Every row belongs to one group in each of 4 separate groupings. Each group adds its own fixed numbers to the row, and there is some noise. The rows also spread widely along 13 directions, which tell nothing about the answers.
In the rows, zero is written as 128.
Known rows, each followed by its group in each grouping:
[123  69 100 145 163 115 161 170 119 135 146 115 144 158  96 171 156 108
 152 117 143 122 134 146  84 106  98 219 129 108 131 137 110  95]  Z U Q306 Ret
[100 149 108 106 167 144 130  70 129 136 165 140 145 140 101 147  77  78
 119 105 154 125 147 175 168 122  63 153 110 168 164 143 148 130]  R L Q923 vot
[123  95 128 153 111 120  94 129 147 163 134 128  86 133 100 145 141 100
 163 103 152 126 151 127 146 153 138 103 118 102 151 149 125 146]  R F Q306 Lati
[120  61 127 137 158 107 103 130 144 153 182 108 108 115 112 114 119  60
 201 112 114 147 189 134 112 147 100 194 141 173 118 174 140 116]  D F Q551 Rovu
[123  90 143  68 190 162 159  85  96 126 172 121 109 115  82 147 108 119
 142  92 104 170 149 192 152 103 114 132 142 206 128 148 122 151]  D S Q606 vot
[119 145 164 129  81 140  39 109 162 208 124 107 153 138 111 114 131  78
 147 153 134 124 185 105 140 171  92 144 108 101 146 128 161 100]  Z S Q923 Ret
[133  84 124 164 126 109 148 140  56 151 122 131  84 148 130 100 165 141
 124 170 110 171 148  88 154 127 172  88 142 122  93 138 137 138]  Z U Q606 Lati
[140 113 133  96 162 144 137 102 181 110 155 127 131 117 127 102 101  75
 159 122 109 149 145 120 123  99 172 214 173 196  95 156 184  99]  Z L Q551 Rovu
[134 180 123 124  67 136  91 132 189 104 124 111 174 116 140 101 119 137
 104 140 133  95 116 118 106 151 103 132 113 112 122 124 125  71]  Z U Q338 vot
[ 79 103 107 137 135 134 147 118 126 133  78 167 124 122  65 145 100 134
 128 164 100 119 116  95 160  81 187 117 128 125 107 147 146 136]  Z L Q338 Rovu
[135 125 158  86 111 160 102 122 104 158 122 117 106 146  64 159 156 161
 107 132 127 127 146 168 131 127  96  95 119  93 154 122 108 123]  Z U Q923 Rovu
[140  82 126 126 143 108 152 125 118 167 167 103 115 149 110 139  98 107
 172 167  98 118 177 114 131 107  78 182 163 150 112 197 145 108]  Z S Q551 vot
[134 121 106 135 178 141 169 115  74 110 167 136 120 116 117 102 116 131
 111 159  92 150 108 138 169  76 153 154 136 190  87 125 132 124]  Z L Q923 Ret
[120  92 109  98 176 134 145 121 135  93 188 120 109 123 101 138 141  97
 149  57 144 161 147 186 105 141 114 158 139 173 129 147 120 128]  Z U Q606 Lati
[102  77 122  73 179 177 174 127 105 106 128 142  97 125  18 143 124 149
 132 126  76 136 157 158 124  95 133 155 173 150 127 173 143 116]  D U Q306 Lati
[120 140 144 126 108 158  55 116 199 150 131 128 161 112 109 136 173  63
 136  71 180 117 122 140 108 154 155 161  91  93 132  89 137 111]  Z U Q551 Lati
[ 87  93 110 126 118 108  76 121 164 147 165 106 144  85 124 101  99  63
 187 102 120 140 164 110 109 172 100 157 116 174 102 167 124 104]  R F Q551 vot
[168  87 156  81 171 141 172  95 101 168  78 118 142 200 142 155 123 129
 118 145 143 178 156 130 117  90 116 177 184 124 136 150 185 117]  D U Q306 Lati
[ 74 136  47 147  95  82 148 146 117 117 136 107 135 153 125 152 139 122
 140 132 164  76 101  96  88 156  77  94 131 108 100 132  70 115]  D L Q306 Lati
[132 114 144 111 109 119 101 163 152 191 137  84 142 194 114 167 212  85
 158  91 199 103 128 133  71 144 126 171 137  76 124  75 128  93]  Z L Q606 Ret
[163 145 165  85 132 155 132 112  94 171 157 101 110 134 104 160 130 159
 124 141 117 100  97 170 154  82 114  91 132 142 104 115  88 142]  D L Q338 vot
[137 124 138 132 164 168 121 113 130 150 141 156 110 134  60 158 154 109
 111 109 145 113 115 166 173  89 171 145  96 111 148 101 135 143]  Z L Q923 Lati
[150 131 115 122  90 114 136 122 137 150  90 118 109 152 119 172  93 183
 126 168 115  89 102 102 138  90 122  72 140  91 120 158  98 136]  Z F Q923 Rovu
[124 176 146 125 148 159 108 104 105 176 208  89 123 158 146 142 219  44
 138  74 201 124  82 150 150 121 167 131 124 144  85  30 132 164]  D U Q923 Ret
[ 88  86 104 175  86  88  74 154 120 173 127 103 137  99 137  88 130  91
 179 158 110 144 154  67 111 176 119 123 113 137  91 144 104 108]  D F Q306 Ret
[169 152 155 127  95 142  87 108 183 141 140 113 108 106 170 112 148 107
 141 125 141 129  74  95 143 107 240 109 129 148  67  93 133 139]  Z L Q923 Rovu
[161 116 156  89 173 163 140  79 186 121  93 148 167 159 123 152  96  95
 119  95 145 160 155 167 128  91 137 211 145 142 175 133 191 109]  D U Q606 Rovu
[ 77  55  74 141 181 103 188 156 108  88 166 134 117 151  76 151 163 105
 142  77 155 150 142 159 103 138 121 167 115 147 134 131 129 122]  Z S Q338 vot
[152 150  96 177  97  79 137 122 117 127 165 105  96 156 189 126 129 117
 139 120 170 128 113 123 144 138 115  70 134 123 128 121 102 153]  D U Q606 Ret
[ 92  81  83  76 130 136 159 115 132  54  93 139 138  90  98 130  91 182
 118 116  88 172 118 136  93 130 131  97 136 178 113 163  91 114]  Z S Q306 Rovu
[ 88 143  70 148 103 112 151 138 112 104 104 146 144 148  73 115  93 156
  96 178 106  98 156 122 138 132  67 114 128 106 163 148 127  80]  Z L Q606 Ret
[116 111  83 111 145 112 164 106 162 107 107 127 140 138 142 149 110 114
 144 106 154 122  81 101 100 102 169 136 156 147  79 133 129 133]  D L Q551 Lati
[133  57 119 123 148 100 167 112 123 125  71 143 125 150 133 129  59 147
 143 160  99 177 168 107 119 101 126 146 166 146 125 203 163 124]  D U Q338 Rovu
[193 139 178 102  84 147  94  93 184 166  55 118 135 151 157 158 115 156
 115 121 158 153 107 127 130 102 175 100 142  77 157 124 151 132]  Z U Q306 Ret
[121 108 116 155  85  94 126 168 131 141 176  91  80 159 121 106 195 105
 155 122 158 121 157  94  97 170 141 117 151  97 105 130 143 103]  Z U Q551 vot

New rows, each followed by its group in each grouping:
[195  98 156 148 142 102 121  94  87 195 141 122  83 149 166 171 103 134
 140 145 144 156 118 150 175  85 129  93 106 137 133 147  94 179]  Z L Q923 Rovu
[186 171 135 166 116 126 115 123 133 132 163 112 143 165 180 126 170 100
  99 122 180 122 117 153 144 131 114 149 106 103 145  86 128 111]  Z U Q606 Lati
[136 107 109  89 102 114 166 140 183  64  91 119  91 165 126  94 132 167
 126 104 140 162 141 103  79 148 183 103 204 131 136 141 180  89]  D L Q306 Ret
[ 84 108 128  74 154 147 134 110 103 132 167 109 121 123  75 119 114 109
 146 115 104 146 168 156 122 140  78 138 154 179 115 162 138 119]  D U Q338 vot
[ 61 108  79 131 156 129 172 112  79 124 128 140 153 130 106 117 123  97
 124 146 120 140 120  94 140 110 139 145 137 163  82 134 147 123]  R U Q551 vot
[158 126 152 106 125 142 131 105 130 178 156 103  96 147 108 201 137 124
 161 126 140  85 102 153 144  80 128 102 142 118 108 122  88 168]  D S Q551 Rovu
[153 139 128  79 116 160 131 103 211  70  78 140 174 109 121 154  82 168
 106 108 120 122  87 151 108  96 155 140 122 135 130 125 120 103]  Z S Q338 Rovu
[139  92 122  79 118 111 141 116 197 119  87 115 131 153 128 153 108 134
 141  85 161 143 125 124  77 127 147 137 155 118 137 151 154 106]  Z L Q551 vot
[199  51 144 139 163 121 121 133 160 138  84 136 142 136 152 140 126 141
 126  96 149 182 126 155 105 115 159 177  94 110 156 128 134 118]  D F Q923 Lati
[182 147 138  64 108 166 135 125 181 105  91 113 158 130 102 174 115 196
 103 114 120  84  80 172  87  90 116 123 141  97 125 124  78  97]  D U Q606 Lati
[144 127 137 125 137 136 130  95 161 148 113 131 105 165 135 170 156  98
 130  73 193 149  88 129 146  95 215 110 135 103 130  91 166 175]  Z U Q923 Ret
[110 105 108 140  91 100 131 131 105 134 126 122  70 141  99 119 148 157
 126 122 135 140 142 114 146 152 137  32 131 106 139 143 124 148]  Z F Q551 vot
[ 73  68  94 127 179 136 187 129  35 118 109 153 155 143  77 108 145 136
  93 161  97 187 168 127 145 121 116 153 116 163 124 125 149 104]  Z S Q606 vot
[130 137 144  96 110 136 127 124  92 192 102  90 179 187 150 171 159 132
 111 143 174 116 102 120 103 114  93 130 127  91 100  94 115 108]  R U Q338 vot
[138 112 107 101 136 139 135 133 156  64 175 112 131  71 138  82 107 140
 130 110  91 157 113 138 101 127 149 156 132 199  77 154 114  95]  Z U Q923 vot
[118  95 100 145 142 113 143 147 140 101 197 119  87 122  97  73 105 103
 160 136  93 134 195 118 138 154 104 176 154 173 129 191 171  85]  R F Q923 vot
[137  57 112 119 153 106 144 115 100 121 128 124 113 129 131 121 111 136
 138 122 119 188 162 142 114 142 106 125 133 159 123 170 122 125]  Z S Q551 Lati
[207 125 176 166 120 157  98 111 175 108 104 169 105  95 134  94 105 149
 106 134 106 158 133 156 194 101 208 118  97 127 174 120 162 132]  D F Q338 Rovu
[135 136  73 170 107  82 149 155 147  94 161 106 132 160 164 131 153 111
 136 120 171  93 110 119  98 139 107 137 128 111 119 108 107 103]  D F Q551 Rovu
[ 62 128  91  81 158 156 142 105 105 132 157 110 185 107 105 158 138  85
 135  95 140 115  76 140 109 104 113 156 119 176  59 102  88 127]  R U Q551 vot
[ 90 142  31 178 103  87 146 150 152  59 128 144 143 136 125 151 123 137
 108  93 180  80  82 134 113 155 104  84  84  92 143 112  78 121]  R F Q338 Lati
[111  78 137 120 140 125 124 126  99 154 123 134  92 155  74 124 133 121
 136 128 126 162 187 137 135 147 109 119 141 115 150 170 161 131]  Z U Q338 Lati
[132 148 133 155  64 125  69 129 128 141 128 118 126 121 108  78 122 144
 112 166 114 125 192 132 146 188  64  84 109  98 173 128 128  88]  D S Q551 Ret
[135 110 161 124 137 165 109 105 124 139  95 142 148 106 129 105 143 125
 105 120 126 179 113 133 151 113 202 119 105 145 114  95 151 134]  D U Q338 vot
[ 96 136 120  85 147 154 135  87 159 136  83 133 170 154 117 155 128  91
 121  94 169 140  98 129 120 106 163 150 144 137 131  93 161 126]  D L Q306 Ret
[195 155 139 123 130 147 112  98 168 122 141 109 153 119 191 153 134 113
 118  91 172 131  67 163 126 104 147 139 112 136 114  95  95 137]  D U Q306 Lati
[126 151 148 130 105 152 112  94 113 149 115 132  90 119 123  94 151 122
 120 133 126 150 102  97 192 107 227  44 143 139  94  86 161 171]  D F Q551 Ret
[170 111 142 113 113 103 150 112  90 180 100  98 111 202 179 159 144 146
 129 143 168 145 119 108 130 108 127  87 163 101 113 120 133 143]  R F Q551 Rovu
[184 146 141  83 103 123 127 129 153 121 168  72 108 161 166 123 148 137
 140 113 145 130 128 135  85 142 110 127 184 135  97 137 122  98]  Z U Q606 Lati
[117 113 102 137 157 132 157 140  45 124 195 112  94 107 100 110 132 139
 134 156  84 133 120 145 153 102 112 112 137 179  78 136  85 136]  D U Q923 Ret
[ 95  80  97 120 194 141 184  87 119 131  96 154 167 133 107 192 122  95
 122  94 156 152  75 135 140  60 185 160 106 151 106 108 133 165]  Z S Q551 vot
[173 103 144 171 129 150 107 137 180 111 145 153 112  63 104  89 103 124
 137 145  78 136 131 134 166  99 201 175 101 158 132 158 137  99]  Z L Q306 vot
[159 126 132 167 101  97  92 105 128 173 119 123 127 123 170 148  99 120
 145 141 141 126 121 128 161 125 107  79  94 125 140 134  80 158]  D F Q606 Rovu
[123 146  76 165 125  68 147 112 108 132 167  98 155 188 201 120 121  77
 130 131 189 135 144 115 115 150  50 152 140 130 128 132 143 112]  Z U Q551 Ret
[114 153 100 142  94 111 129 108 188 108 143 113 121 119 157 117 111  96
 155 112 144 111 102  81 128 131 179 100 149 151  85 132 135 138]  D U Q606 vot
[158 153 125 112 131 132 158  85  98 142  82 143 148 193 139 185 131 151
  67 126 189 129  99 170 152  84 104  94 112  86 176  88 125 143]  Z L Q551 Rovu
[ 74  89 104 121 144 126 126 151  55 157 168  97 138 132 110 128 199  92
 147 114 142 160 126 130  95 148 110 146 125 151  82  99  90 120]  Z U Q306 Ret
[145 116 109 206 128  92 131 124  82 182 172 125  95 126 139 141 102 100
 159 180 114 106 126 111 188  83 118 122 118 125 106 161 102 163]  Z U Q551 Ret
[ 86  94 100  53 159 133 183 109  61  98 157 106  85 136  81 125 133 154
 129 101 108 174 135 155 115 117 111  78 190 184  91 152 122 144]  Z U Q551 Ret
[126  68 129 160  98  78 109 149 141 212 114 101 105 183 125 201 172  99
 181 103 189 116 139 104 102 146 129 106 108  63 137 133 103 150]  Z S Q606 vot
[110  84 123 109 146 117 116 142  76 157 185  96 107 111  87 161 148 129
 156  94 131 132 117 181 122 131  78  99  95 156 111 134  52 151]  Z F Q338 vot
[ 56  78  59 145 161  88 158 146  65 156 139 116 154 151 100 137 120  94
 156 160 125 125 137  97 101 125  69 165 128 150  85 141 102 110]  D L Q923 Ret
[165 149 133 101  97 140  93 110 169  94 107 116 175  91 183 119 101 158
 107 108 134 145  72 146 116 125 146 103 100 159 100 100  84 111]  R F Q338 Rovu
[ 81 106  40 169 103  56 166 158 107  85 146 107 120 163 159 120 133 121
 142 125 162 140 135  93  85 171  81 111 145 123 120 153 107 111]  Z U Q306 Ret
[ 86 163 114  93 123 149 121 117 157 138 153 113 144 156  68 195 143  91
 138 100 162  61 111 157 114 114  90 143 128 103 131 115 114 127]  Z U Q338 Rovu
[ 85 122 108 107 114 140 122 159 142 100 185 113  87  95  44  91 123 133
 165 139  67  97 151 124 130 136 131 122 169 163  92 162 129 100]  Z F Q338 Ret
[208 143 125 201 119 102 117 115 128 123 140 132 120 106 221 109 112 135
 116 144 150 140  65 129 172 100 184  89  89 148  95 102  87 156]  D L Q338 Lati
[ 91 153  61 157 111 108 124 125 155  76 179 124 127 111 118 129 117 113
 135  94 157 100 110 147 124 159  97  92 101 139 134 111  86 131]  D S Q923 Ret
[111 159 103 114 121 112 158  73  84 135 102 126 124 169 149 156  90 142
 105 146 149 128  99 125 173 105  97  38 140 137 124 127 117 173]  D F Q338 Rovu
[137 133 101 174  81 119  92 146 138 106 121 133 151  98 144 103 129 154
  95 134 137 131 116 130 125 161 115 102  61 101 142 113  84  94]  R U Q923 vot
[153 126 131 112  89 115 129 128  84 123 104  89 148 144 205  66 169 164
  92 159 135 195 113  89 105 153 155  82 149 145  69  83 128  97]  Z S Q551 Ret
[ 91  99 143 133 137 144 132 105  74 214  89 135 107 170  74 181 165 104
 141 137 150 137 127 112 167  94 163  94 136  90 131 108 141 176]  D U Q306 Ret
[158 156 113 114 115 146 141  98 129  63 150 139  87 107 130  78  82 174
  93 139 100 149 139 146 163 138 127  71 150 160 133 164 140 117]  R U Q923 Lati
[144 101 124 124 142 124 144 132 145  95 131 132 119 145 142  86 160 108
 122 115 144 175 145 119 109 133 186 169 151 150 118 114 179  92]  Z L Q551 Rovu
[123 131 133 159 142 141  92  92 193 128 174 135 136 107 140 112 111  28
 173 106 139 137 165 125 154 145 147 198 119 174 140 139 173 123]  D S Q306 Rovu
[156 164  89 174 129 115 197 114  74 106 135 132 128 172 160 115 109 158
  84 219 111 112 121  95 187  85 107 120 152 129 115 143 141 111]  Z S Q306 Lati
[179 108 153 162 108 125 108 144 106 168 132 119 110 132 131 104 136 152
 125 184  99 146 152 118 155 122 137 128 117 114 126 129 129 106]  Z S Q923 Ret
[165 114 145 122 118 126 139 105 156 138  59 132 158 153 172 124  94 145
 105 152 134 166 117  96 130  98 172 143 140 120 123 145 178 113]  Z U Q338 vot
[151 136 126 109 101 117 141 121  85 142 121  85 140 163 181 107 161 153
 112 168 138 142 114  90 107 139 118  89 160 131  62 102 115 107]  D S Q551 Lati
[114 104 125  83 125 137 133 112 155 128 105 126 108 137  90 140 111 138
 144 129 111 131 135 107 124 112 152 116 161 137 114 157 153 127]  Z F Q923 Rovu
[183 129 116 123 143 119 145 131 202 106 135 110 155 171 144 188 114 117
 137  82 185  87 106 178  82 110  87 193 131  92 155 135 115 103]  D U Q338 Lati
[149  93 131  91 126 118 119 128 132 133 154  93 108 132 128 161 144 135
 157  83 149 139 125 170  80 136  97 112 138 134 118 137  75 133]  D U Q551 Rovu
[ 93  91 101 148 178 137 152 155  84 140 155 128 140 144  86 151 195  82
 135 101 158 129 111 156 120 108 145 182 107 132 120  73 111 121]  D L Q306 Ret
[187 110 104 159 139  96 198 146 131 108 143 108 134 164 180 117 117 140
 124 173 121 119 117  93 115  79 141 195 170 131  89 158 156  87]  Z U Q551 vot
[143 144 158  77 144 142 111  71 174 156 120 114 132 161 148 164 129  81
 144  57 201 151  92 158 132 111 172 116 146 144 128  86 158 165]  D L Q338 Ret
[ 75 113  84 145 127 112 151 154  91 129 214  98  89 136  90 118 170  88
 163 125 133  94 144 110 123 147 110 128 152 145  82 139 118 113]  R U Q551 vot
[ 91  67  94 122 147 106 129 120  97 156 122 111 142 129 137 164 134 113
 161  99 156 163  97 116 103 129 139 109 109 151  78 114  79 156]  R S Q923 Ret
[132 127 116 180 124 110 113 125 137 123 193 115 117 138 160 103 164  65
 138 101 173 154 161 135 148 175 122 150 102 144 153 116 147 118]  Z S Q306 vot
[129  88 137 119 134 130 143 112  88 162 101 121 110 158 133 112 125 123
 138 162 117 173 159  87 141 124 149 129 174 136 101 165 168 122]  R U Q306 Lati
[106  73  62 169 124  77 151 185 161  73 141 114 145 139 139  98 143 108
 159 105 142 143 155 107  50 168 116 190 138 128 118 140 128  69]  D U Q606 Ret
[105 123 135 104 148 159 103  80 106 163 144 133 140 111  77 135 103 100
 133 135 109 128 159 159 161 127  74 127 115 153 135 144 121 137]  D S Q551 Lati
[123  76  79 209 105  49 145 164  58 160 149 106 124 153 179 104 120 122
 149 187 127 145 168  79 123 156  66 125 118 126 107 170  97 102]  R U Q606 vot
[120 118 122 131 127 135 154 122 114 175  78 126 167 166 108 158 135 126
 112 166 136 102 119  98 125  88 125 156 130  87 112 121 143 109]  D U Q551 vot
[110  79 143 128 128 132 117 145  93 163 125 122 100 133  81 129 164 129
 143 130 121 157 144 129 131 126 160 111 133 116 112 127 132 135]  Z U Q338 Ret
[145  83 142  90 182 136 178 124  31 153 177 105  70 154 110 124 174 135
 134 125 124 181 121 157 148  86 163 109 174 179  79 111 126 153]  Z L Q551 Ret
[111 164  62 201  95 105 128 153 130 103 145 142 133 139 110 121 143 128
  99 157 152  63 109 113 139 146 106 107  84  79 138 102  97 102]  D L Q923 Lati
[166  63 111 186 143 105 160 162 150 114 117 150  94 125 121  97 138 128
 145 159 105 140 134  86 130  96 226 179 145 118  99 155 164 101]  Z L Q551 Lati
[137 117  98 234 141 131 120 158  88 114 187 151 136  61 140  92 156 102
 119 143 111 129  93 140 188 116 170 152  43 159 109  93  77 124]  R F Q306 vot
[146 116 124 132 129 125  90 105 198 144 121 133 134 112 120 145  85  99
 152 110 131 119 128 124 136 124 132 154 111 123 138 161 133 131]  Z F Q923 Lati
[151 115 132 132 167 156 147 103  89 133 139 150 122 102 105 126 109 149
  98 151  97 147 101 154 185  70 164 131  96 166 116 125 116 137]  Z L Q923 vot
[110 105 129  73 163 133 162  84  77 152 127 104 141 142 147 141 112 120
 129 127 126 177 102 124 131  91 135 118 158 189  64 142 130 152]  Z U Q338 vot
[ 76  88 116  66 164 148 140 101 141 124 129 142  89 142  41 136 125 104
 143  89 130 153 161 134 125 136 152 127 162 150 131 158 177 136]  Z L Q923 Lati
[ 90 121 104 181 116 152 102 143 146 112 133 163 145  70  63  91 145 105
 112 141  96 111 132 116 155 125 174 155  77 118 125 118 133 100]  Z U Q551 vot
[140 112  94 178  87  78 106 174 114 116 190  94 108 129 156  81 139 127
 151 141 129 135 173 130 103 190  63 123 127 131 129 149  91  81]  R U Q606 Ret
[125 152 116 149 108 117  96 111 145 130 169 128 100 132 118 123 149  97
 128  84 178 126 127 163 151 155 124  86 103 115 164  98 123 141]  Z L Q551 Ret
[220 137 185 109 113 158  82 119 182 174  92 108 193 134 167 140 122 130
 117 147 131 124 115 139 110  98 126 203 118  99 121 118 127  77]  Z U Q606 Lati
[127 114  97  95 138 119 158 111 107  89 181 112  89 104 104 108  77 153
 141 131  82 143 144 157 130 113  82 107 173 186 110 191 107 126]  Z U Q551 Ret
[125  38 118 189 157 105 140 166 108 166 145 123 113 126 124 143 169  83
 174 120 138 155 138 111 115 117 170 187 104 128 107 136 116 132]  D U Q306 vot
[159 114 139  72 119 141 123 111 109 151 101 112 124 146 110 163 115 175
 115 125 134 138 122 168 116 123  80  90 136 119 141 144  86 118]  R L Q306 Lati
[141  85 123  41 140 134 170 112 123 115 120 102 111 141 102 150  75 187
 133 122  98 152 140 148  92 110  90 116 180 159 114 196 120 108]  R U Q923 vot
[208  87 179  77 175 160 137 106 171 140 124 119 122 144 124 146 117 123
 141 100 124 166 141 172 123  85 148 205 161 147 149 157 171 109]  Z F Q306 Lati
[124  95 149 143 133 127 111 149  49 202 182 101  94 168  76 126 182  97
 151 166 121 120 205 150 134 146  47 155 132 106 141 138 124 106]  D U Q551 Rovu
[119 106 109 158 102 109 124 149 158 136 166  95 134 108 133  92 102  98
 181 183  83 105 172  70 115 148 104 183 152 161  89 188 134  74]  D S Q306 vot
[152 182 121  89 139 141 176  84  98 126 129 105 166 176 173 174 128 143
  77 120 179 118  56 157 141  75 109 107 133 135 106  88 116 143]  Z U Q338 vot
[ 64 112 105  78 119 164 127 156 106 112 145 108 127 120  41 123 164 136
 133 117 110 121 147 145  92 153  97 133 151 134 110 126 110  83]  R U Q306 Ret
[164 152 112 118  97 129 111 117 222  99 102 122 184 123 157 153 103 135
 107  93 170 109  88 154  94 126 116 156  94 107 163 118 107  86]  Z L Q306 vot
